There are 3 nested groupings, the coarsest first. Each group lies inside one group of the grouping before and may be the whole of it. The rows also spread widely along 12 directions, which tell nothing about the answers.
Known rows, each followed by its group in each grouping:
[ 0.66 -1.99  2.64  3.99  0.83  0.35 -2.94  2.10 -0.95  1.07  4.89 -1.77
  1.44  0.37 -1.07  3.26  1.50  1.28  2.34 -3.81  0.39  0.01  1.23  0.19
  0.22 -0.43  2.45 -1.62  1.21  1.89  1.89  1.05] : j784 mal Kopi
[-0.04  1.52  0.46  0.05 -0.02  1.57 -2.20 -3.33  2.66  0.59 -2.06  0.98
 -0.32 -1.63  0.10  1.70  3.80  1.46  0.21 -2.76 -0.53 -0.37  0.81  2.20
  1.08 -1.69  0.80 -1.96  2.03  0.32 -0.15 -1.50] : j784 Genan Pofub
[-0.04  2.51  3.30  2.19 -4.94  1.36  2.53 -0.04  1.65 -0.28  2.20  1.08
 -0.44 -1.91 -0.20 -2.25  1.98 -3.81 -0.45 -1.56 -3.30  0.66 -2.95  1.84
 -0.19 -0.87  2.85  1.40 -1.63  1.25  5.26 -0.86] : j784 Tuf fuzu
[ 0.75  1.04  0.56  0.92 -0.97 -2.81  1.76 -1.80  0.34  1.42 -0.71 -0.30
  0.38 -5.48 -1.00  1.53  1.93 -1.69  1.09  2.04 -2.90  0.62  0.25 -1.13
  0.60  1.07  0.66 -2.95 -1.11  1.59  2.18 -0.74] : j784 Genan zab
[ 2.01 -2.60 -0.65  0.11  6.19 -0.11 -0.29  2.20  0.75  1.50  4.77 -0.47
  2.88  0.68  0.74  2.03  0.05  3.38  3.24 -2.41  4.27  0.00  2.15 -2.02
  1.14 -0.86 -0.85 -2.48  0.73 -1.04 -1.86  1.42] : j210 gavu pon
[-0.71  1.21 -1.48  0.23  3.54 -0.44 -0.04 -0.85 -0.43  0.75  0.28 -4.78
 -0.69 -4.16 -0.72  3.92  1.06  0.89  1.74 -0.59 -2.22  2.60  3.62 -2.09
 -0.03  0.29  0.25 -0.19  1.17 -0.37  3.08 -2.61] : j210 gavu maro
[ 2.34 -0.71 -0.36  2.44  0.14 -2.92  2.33 -3.04  0.11  1.60 -0.39  0.40
  2.74  0.08 -2.41  0.45  1.00  0.63 -1.05  0.36  0.88 -2.09 -1.67  5.55
 -0.40  0.09  3.91 -3.43 -1.59  1.69 -3.58  0.63] : j784 mal Bebu
[ 1.88  0.81  2.69 -1.26 -2.97 -2.09  1.94 -0.66  1.02 -0.34  0.37  3.48
  0.64 -1.76  0.61 -1.18  0.10 -2.18  0.61  1.09 -0.41 -0.24 -2.88 -1.29
  1.94  2.44 -1.36 -3.10 -1.76  0.24  0.98 -1.18] : j784 mal pog
[ 0.16  0.23 -0.06 -0.45  2.13 -0.09  4.10  0.49  1.03  0.49  2.55 -0.55
 -0.02  3.40 -1.00 -1.51 -1.29  0.45 -0.30 -3.40  2.82  1.22 -1.50  0.32
  1.11  0.80  1.84  1.67  0.41 -0.81 -0.08 -1.23] : j784 Genan nub
[ 2.67  0.35  6.13  2.06  0.02 -1.87  2.01 -1.78  3.18 -1.72 -2.85  1.77
 -1.61 -2.41 -0.87 -2.37  0.17  1.16 -0.84 -3.55 -1.34 -0.56  0.47 -0.11
 -0.93 -0.63  2.07  1.15  0.24  2.58  0.49  0.55] : j784 Tuf boba
[ 3.17 -2.07  3.21  2.36  0.40 -1.98 -2.23 -0.15  0.37 -1.95  1.11  1.31
  1.40 -0.66  0.78  1.28 -1.13  0.34 -1.43 -3.00 -0.68  0.14  0.33  1.15
 -0.91  0.32  1.66 -1.85 -0.88 -0.04 -0.23 -0.67] : j210 fir bab
[ 0.54  2.68  4.41  2.15 -1.40  1.75  2.80 -1.69  3.38 -0.23  0.29  0.51
 -1.44  0.05 -1.53 -3.56  1.75  0.73  0.11 -3.29  0.24 -1.77 -1.99  3.27
 -0.65 -2.05  3.01  2.25  0.38  2.50 -0.04 -0.32] : j784 Fiva fivep
[-0.47  3.77  1.90  1.21  0.25  1.05 -1.73 -2.42  2.13  1.05  1.72 -1.39
 -1.61 -0.35 -0.02  1.21  1.87  0.72  3.58 -2.58  0.31 -1.15 -3.45 -1.46
  2.06 -1.42 -0.23  0.27  1.49  1.01 -1.19 -2.08] : j784 mal pog
[ 2.56 -2.62  0.09  2.58  2.47 -0.96 -0.60  2.02 -1.31  0.67  4.73 -1.66
  4.14 -0.62 -0.80  2.71  0.54  0.41  0.09 -1.98  2.11  0.53  4.47  0.35
 -1.24  0.33  1.98 -2.88  0.26  1.86  2.36  2.30] : j784 Genan nub
[ 3.42 -1.74  3.93  0.96 -0.92 -0.94 -0.76  2.67 -1.49 -3.16  3.57 -0.80
  1.44  0.01 -0.33  0.83 -3.09 -0.39 -0.56 -2.30  0.06  1.31  3.14  0.22
 -2.23  3.64  0.36 -0.75 -0.73  0.98  3.27 -0.80] : j784 mal pog
[ 3.39  0.57  0.20  2.06  0.42 -1.81 -0.19 -2.01  0.28 -0.36  0.47  0.53
  4.30 -0.90  0.45  1.02  1.13 -1.60 -3.25 -1.99  2.03 -0.88  0.86  0.89
 -0.30 -0.77  1.65 -2.58 -0.09  1.99  0.99  1.38] : j784 Tuf boba
[-1.05  1.46  0.32 -2.78 -1.82  1.21  2.56 -1.46  1.47  1.86 -0.71  1.97
  0.38 -1.98 -1.49 -0.55  4.39  0.54  1.84  2.13  0.96 -0.92  0.29  0.85
  2.66  1.77 -1.17 -4.44  1.08  1.05  0.99 -0.16] : j784 Genan nub
[ 0.35 -0.28  0.06  1.47 -0.92 -2.90  3.99 -0.02 -0.98  1.27  3.03  0.07
  1.46  2.28 -1.93 -0.63 -0.69 -1.64  0.54  0.00  0.75 -0.22 -5.22  1.14
  1.48  2.39  2.67 -1.47 -2.38  0.02 -0.76 -0.49] : j784 Tuf boba
[ 0.28  0.48  3.76  2.13  2.29 -0.44  4.30  1.50  1.10  0.73  1.81 -0.62
 -0.04 -1.87 -1.51 -1.93  1.95  0.28  0.00 -2.25  1.36  0.04  1.73 -3.14
  0.75 -0.89  1.88  0.77  1.89  3.33  3.68  2.21] : j210 gavu maro
[-0.74  4.59  1.32  0.93 -2.37 -1.50 -1.31 -2.99  0.08 -0.47  0.06 -1.48
 -1.09 -1.84  0.19  2.38  1.70 -2.81  0.83 -0.77 -1.71  0.21 -4.31 -3.66
  2.77  1.60 -0.77 -0.75  0.84  0.73  2.11 -3.35] : j784 Tuf fuzu
[-0.46  0.85  0.47 -0.51 -0.31  0.03  4.21 -0.61  1.62  3.62  2.41  1.69
  0.60 -0.97 -1.76 -1.32  2.68  1.02  4.70  2.39  1.50 -2.01 -3.27  0.77
  2.75  0.28 -0.40 -3.43 -1.22  0.88 -2.07  0.54] : j784 mal Bebu
[ 1.93  3.07 -0.29 -2.64  2.71  1.58  0.64 -1.37  4.01  0.71  0.97  1.32
  1.00 -4.19  3.21 -0.28  1.43 -0.18  2.47 -0.08  1.36  0.05  0.86 -3.66
  1.81 -2.48 -4.20 -1.34 -0.09 -1.05  0.53 -1.06] : j210 gavu maro
[ 1.74  2.36 -0.61 -1.10  1.58  0.52  2.23 -0.69  1.84  1.32  3.77  0.83
  2.66  1.39  0.69 -1.06  0.92 -0.59  1.29 -0.76  5.19 -1.58 -2.13 -1.46
  2.26 -0.42 -1.47 -1.76  0.39  0.58 -1.47  0.56] : j784 Genan nub
[ 0.09 -0.13  3.60  1.49 -0.44 -0.57 -1.96 -0.58  1.71 -0.02 -0.17  0.40
 -2.31 -2.60  0.48  1.73  0.88  0.68  2.23 -3.52 -3.36  1.59 -0.34 -1.49
  0.90 -0.37  0.71  0.03  0.36 -0.01  1.92 -2.35] : j784 mal pog
[-0.59 -1.02  0.95  1.07  0.46 -1.68  0.35 -2.19  0.32  0.15 -3.23  0.82
 -0.46  0.42 -1.52  1.63  2.34  0.96 -2.84 -3.84 -0.17  1.09  0.63  1.13
  1.58  0.83  3.35 -1.53  2.58  0.74  0.88 -1.16] : j784 Genan Pofub
[ 3.08 -0.56 -1.39 -1.04  0.57 -0.72  3.23 -0.31  2.10  1.82  1.21  2.65
  3.59 -5.69  0.80 -0.62  1.59 -1.43  1.06  2.69 -0.55  0.28  2.96  1.00
 -0.42 -0.87 -0.71 -4.24 -2.89  0.21  1.88  1.35] : j784 Genan Pofub
[-0.23  4.56 -0.90  1.18  0.05  3.75  0.63 -1.45  2.58  2.63  3.30 -3.28
  0.35 -5.54 -0.31  0.93  3.50 -0.65  4.06  0.91 -1.96 -0.33  1.82  1.52
 -0.88 -3.46  0.11  0.31 -0.64  1.85  3.09 -0.84] : j784 mal Bebu
[ 2.85  0.58  1.31 -0.21  2.31 -3.70  5.82 -0.85  0.38 -0.55  1.53  0.06
  1.08  3.04 -2.00 -2.65 -3.11  0.29 -0.61 -0.83  4.50 -1.27 -2.88 -0.54
  0.62  2.79  1.06 -0.10 -0.68  1.12 -3.65  0.11] : j784 Genan nub

New rows, each followed by its group in each grouping:
[-0.66 -1.77  3.15 -1.86  0.65 -1.16  5.66  0.40  1.93  1.82 -1.21  1.50
 -2.71 -3.56 -3.19 -2.23  1.13  3.71  5.30  2.09 -1.55 -0.03  1.07 -0.13
  1.12  2.54 -0.48 -2.02 -1.18  0.33 -0.55 -0.51] : j784 Fiva fivep
[ 0.06 -1.25  1.14  0.27  1.46 -1.27  2.49  0.47 -0.62  0.42  1.67  0.49
  0.52  4.37 -1.59 -0.11 -0.76  1.38 -0.61 -3.30  3.84  0.22 -1.93 -0.09
  2.31  2.31  1.52 -0.69  1.38  0.08 -1.09 -0.86] : j784 mal Bebu
[ 1.62 -1.60  1.65 -0.19  1.28 -0.65  2.35  2.92  1.47  1.62  5.16  1.31
  0.29 -1.77  0.94 -0.46 -1.59 -0.20  4.99 -0.49 -0.49  1.48 -1.27 -2.84
  1.32  0.32 -1.37 -0.65 -2.75 -1.45  1.20 -0.51] : j784 mal Kopi
[ 2.34  4.14 -0.54  0.32  3.17  1.10  2.11  0.15  1.32 -0.11  6.17 -2.52
  2.16  1.01  1.24 -0.90 -1.49 -1.22  1.90 -2.10  4.80 -0.73 -1.47 -3.61
  0.66 -0.99 -1.85  1.99 -0.06  0.57  0.49 -0.15] : j784 Tuf fuzu
[ 2.42  0.55  2.70  0.40  0.39 -2.53 -0.86 -1.03  1.90  0.47  1.50  1.91
  0.05 -3.20  0.61  0.98  0.31  0.26  4.53  0.66 -0.50 -1.42 -2.24 -3.24
  1.58  0.90 -2.19 -3.44 -1.23  0.52 -2.30 -0.45] : j784 Genan Pofub
[-0.38 -2.43 -0.54  1.21 -0.18 -0.31 -0.69  3.07 -0.92  1.92  5.00 -0.47
  1.17 -3.61  0.47  3.43  0.99 -1.61  3.58 -0.27 -3.51  3.30  1.69 -1.52
  0.47  0.93  0.57 -2.50 -1.87 -1.37  5.22 -0.95] : j784 Genan Pofub
[-0.85  0.82 -0.55 -1.56 -0.90  0.31  3.51 -0.92  2.59  3.24  1.40  3.10
  0.57 -1.58 -0.03 -1.37  3.35 -0.19  3.55  2.32 -0.26 -1.04 -4.89  1.16
  3.35 -0.57 -0.36 -3.60 -1.88 -1.43 -1.81 -0.64] : j210 gavu pon
[-0.18  1.31  2.57  1.63  1.04  0.13  0.59  0.81  2.15  2.01  2.67 -0.55
 -1.31 -4.08  0.52  0.94  1.89 -0.46  4.08 -1.83 -1.74  1.15 -0.21 -4.74
  2.04 -1.78 -0.48  0.41  0.36  1.17  3.57 -0.40] : j784 mal Kopi
[ 0.32  1.17 -1.61  2.38  0.65 -2.07 -1.43 -0.06 -2.90  0.57  5.03 -3.41
  3.10  2.48 -0.31  3.97 -0.59 -2.14 -0.17 -1.87  2.50  0.20 -3.04 -1.83
  1.80  1.93  1.04 -1.65  0.19  0.24  0.67 -1.64] : j784 Fiva fivep
[ 1.18 -0.05  0.91 -1.27  1.09  1.92  0.55  3.83 -0.09 -0.43  6.97 -1.43
  1.52 -0.30  0.49  0.49 -1.05  0.30  4.00  0.23  1.48  0.69  1.06 -1.41
 -0.10  1.94 -2.18 -1.17 -1.08 -1.19  1.91 -0.93] : j210 gavu pon
[ 1.31  4.49 -0.72 -1.11  2.15  1.29  2.49 -3.99  4.52  1.11 -1.63 -1.33
 -1.17 -5.37  0.36 -0.68  1.85  0.61  1.98  0.02 -1.27  0.20  1.90  0.37
 -0.69 -2.99 -0.66  1.10 -0.22  0.62  0.15 -1.72] : j784 Genan nub
[ 2.45  0.14  3.47 -1.75 -2.32  0.55 -1.37  0.08  1.35 -2.83  0.99  2.77
  0.57  1.08  1.30 -0.57 -1.01  0.06 -0.25 -1.54  0.43 -0.44 -1.78  1.77
  0.37  2.24 -1.60 -2.18 -0.88 -1.57 -0.90 -2.56] : j210 gavu maro
[-2.43  1.64  0.07  0.91  1.49  1.26  4.33  0.46  0.43  2.93  1.48 -2.68
 -0.45 -3.35 -2.38 -0.19  4.39  0.30  1.61  0.26 -0.59  0.59  2.04 -0.95
  1.21 -0.97  1.97 -0.41  1.80  2.28  4.53  0.77] : j210 gavu maro
[ 1.91  2.29 -1.51  0.95  1.99 -0.43  4.91 -2.46  3.46  1.57 -0.07  1.03
  1.94 -1.74  1.34 -2.38  0.80 -2.37 -2.56 -2.71  0.77  0.94 -1.28  0.63
  0.24 -4.05  2.35  1.78 -1.41  0.11  1.65  0.13] : j784 Tuf boba
[-1.71 -1.38 -2.74  1.37  3.09 -0.61  1.49  2.31 -0.29  5.13  4.72 -1.96
  1.11 -4.77  0.29  3.90  2.50 -0.97  4.80 -0.06 -2.12  3.46  1.52 -4.57
  2.69 -1.67  0.32 -1.69 -0.84 -0.85  5.20 -0.07] : j784 mal Kopi
[-0.79  0.23  2.66  4.55  1.38 -1.82 -0.58  0.38 -0.65  0.89  4.09 -1.84
 -0.17  2.79 -1.11  1.95  0.75 -0.15  1.40 -5.18  1.57 -0.16 -4.22 -3.51
  2.65 -0.17  2.86  0.87  1.87  1.52  0.48  0.17] : j784 Tuf fuzu
[-1.02 -2.32  1.55  1.23 -0.59  1.46  0.68  0.49  1.67  1.66 -0.49  2.98
  0.98 -0.59 -0.03  0.07  4.76  0.39 -1.98 -3.75 -0.68  0.95  1.02  2.58
  1.66 -2.13  3.38 -2.33  1.58  0.15  3.42  0.93] : j210 gavu maro
[-0.24 -3.43 -0.89  1.38 -0.27 -0.75  1.15  1.97 -1.18  2.20  3.21  0.76
  2.20  0.00 -0.51  1.90  1.26 -0.93 -0.02 -1.78 -1.00  2.53  0.47  1.87
  0.99  0.54  3.21 -2.59 -1.13 -0.82  3.56 -0.11] : j784 mal pog
[ 0.03  2.42  0.35  0.63  3.17 -0.50  1.08 -1.37  0.83  0.83  2.60 -3.30
 -1.04  0.63 -1.29  0.94 -0.44  1.98  3.83 -0.84  1.09 -1.11 -3.08 -0.60
  0.95  0.20  0.10  0.35  0.23 -0.22 -3.54 -2.21] : j210 gavu maro
[ 2.14  0.65 -2.88 -0.43  3.66  1.45  0.32 -0.15  0.96  2.24  5.31 -0.11
  5.06  1.24  0.75  0.78  1.79  0.96  1.94  0.02  5.77 -2.33 -0.49  1.09
  1.53 -1.81 -1.17 -4.02 -0.06 -0.21 -2.90  1.68] : j210 gavu maro
[ 1.27 -0.85  0.00  1.80 -1.08 -0.49 -5.24 -3.03  1.88  0.52 -1.12  0.63
  0.07 -4.06  1.24  4.68  1.90  0.22  1.38 -2.10 -5.43  1.23  0.07  3.77
 -0.64 -1.74  1.61 -2.74 -1.67 -1.77 -0.43 -3.14] : j784 Genan zab
[ 3.58  3.62 -1.04 -2.14  2.62 -1.29  0.62 -2.83  1.76 -0.90  1.67 -1.97
  0.69 -2.44  0.35  0.92 -2.68  0.96  4.22  2.37  1.46 -1.44 -0.47 -1.05
 -0.69  1.78 -3.77 -1.62 -1.92 -0.64 -4.52 -2.81] : j784 Genan Pofub
[-0.31 -2.42  2.23 -0.93  0.72 -0.71 -2.73 -0.88 -0.57 -1.01 -1.90  0.24
 -0.57  1.93 -1.87  3.10  0.98  4.37  0.94 -2.91  1.04  0.18  1.58  0.87
  1.64  3.67 -0.10 -3.66  2.55 -0.32 -1.32 -1.74] : j784 Tuf boba
[ 1.58  4.09 -1.23  0.69  0.02 -0.28 -2.28 -4.44  0.41 -1.01 -1.56 -1.04
  2.57  0.35  1.53  2.36  1.68 -2.45 -5.36 -3.88  2.48  0.12 -0.26 -0.13
  1.36 -1.12  0.88 -0.81  2.64  1.36  1.85 -2.04] : j784 mal pog
[ 1.23 -0.91  1.52  0.38  3.20 -3.14  3.63  1.69 -0.49 -0.57  1.76 -1.39
 -0.14 -0.72 -0.44  0.19 -2.46 -0.19 -0.09 -1.85  0.42  2.21  0.42 -4.12
  0.68  2.19  0.67  0.64 -0.23 -0.34  2.00 -1.08] : j210 gavu maro
[ 2.90 -2.45  1.28 -2.44 -1.59 -1.86 -0.55  0.98 -0.70 -2.15 -0.35  3.54
  2.69 -1.62  2.10  1.33 -1.15 -1.89 -2.97 -1.32  0.27  2.82  3.26 -1.51
  0.89  3.65 -1.81 -4.13 -0.56 -1.27  4.50 -1.49] : j784 mal pog
[ 1.88  1.28  2.01  2.26  3.96  0.67  0.53  1.42  1.65 -0.79  2.62 -1.92
  1.08 -2.51  2.05  0.36  0.33 -1.28 -1.87 -5.46  1.02  2.20  3.77 -4.62
 -0.42 -3.28  0.85  2.80  2.04  1.44  5.85  0.56] : j210 gavu maro
[-1.12 -0.75  1.75  5.21  1.12 -0.89 -0.62  0.52  0.26  2.30  2.35 -1.03
  0.47 -1.31 -0.19  2.45  3.12 -1.21 -0.49 -5.51 -1.29  1.71 -0.42 -2.18
  1.62 -2.95  4.40  0.78  1.57  1.81  4.65  0.63] : j784 Fiva fivep
[ 0.86 -2.72  0.40 -1.85 -1.52  0.20  2.89  3.28 -0.72 -0.28  3.50  2.30
  2.06  0.42 -0.08 -0.70 -0.62 -1.34 -0.12 -0.29  0.50  2.37  1.52  1.07
  0.47  3.53  0.10 -2.54 -1.63 -1.51  3.89 -0.74] : j784 Genan Pofub
[ 0.05  0.31  2.32 -3.13  1.32  0.07  0.03  1.12  2.05 -0.44  0.41  0.77
 -2.34 -4.49  1.56  1.06  0.02  1.31  4.66  0.32 -2.34  2.27  1.26 -5.15
  1.94  1.96 -4.11 -1.40 -0.13 -2.25  2.07 -3.13] : j210 gavu pon
[ 3.29  1.00  3.82  2.74  0.72 -3.97  0.17 -2.44  1.01 -1.93 -2.19 -0.07
 -0.20 -1.78  0.22  0.73 -1.48 -1.11 -3.07 -3.91 -0.82  0.53 -0.28 -1.91
 -0.22 -0.04  1.94  0.92  0.41  1.98  0.93 -1.18] : j784 mal Kopi
[ 1.53  3.31 -1.30  0.34  2.03 -3.22  4.39 -3.41  1.15  1.40 -1.08 -2.04
  0.16 -4.61 -0.64  0.02 -0.34 -1.63  0.34  1.39 -1.14  0.78 -0.54 -1.83
  0.34 -0.20  0.56  0.06 -1.35  1.23  0.68 -1.63] : j784 mal pog
[-0.11  0.08  0.50  0.80  2.79  1.42 -3.33 -2.05  1.35  0.40 -2.00 -0.85
  0.56 -1.89 -0.22  3.54  4.20  2.84 -0.63 -4.37  1.10  0.40  5.49 -0.26
  0.73 -1.46  0.70 -2.19  4.48  1.64  1.92 -0.07] : j784 Genan Pofub
[ 0.69  2.63  2.50  0.75 -3.93  0.68  1.35  0.01  1.42  0.05  3.91  1.28
  0.59  0.14 -0.02 -1.69  0.65 -2.65  2.27 -0.06 -0.56 -1.10 -5.38  0.93
  1.00  0.69  0.16 -0.69 -2.35  0.39  0.91 -1.11] : j784 Tuf boba
[ 0.30  0.52  0.17  0.21 -1.49  1.77 -3.74 -2.02  2.18  0.48  0.96  0.94
  0.11 -0.63  1.22  2.40  2.11  0.59  2.17 -1.56 -2.70 -0.29 -3.02  4.44
  0.68 -1.48  0.60 -2.50 -1.22 -2.61 -1.87 -3.26] : j210 gavu maro
[-2.26  1.30 -1.95 -1.65  1.19 -0.09  1.35 -1.15 -0.21  2.51 -1.34 -1.24
  0.45 -4.16 -0.74  3.11  4.76 -0.50  0.15  0.23 -0.04  2.38  3.82 -3.86
  3.24  1.09 -0.85 -3.18  3.04  1.08  5.49 -0.83] : j784 Genan nub
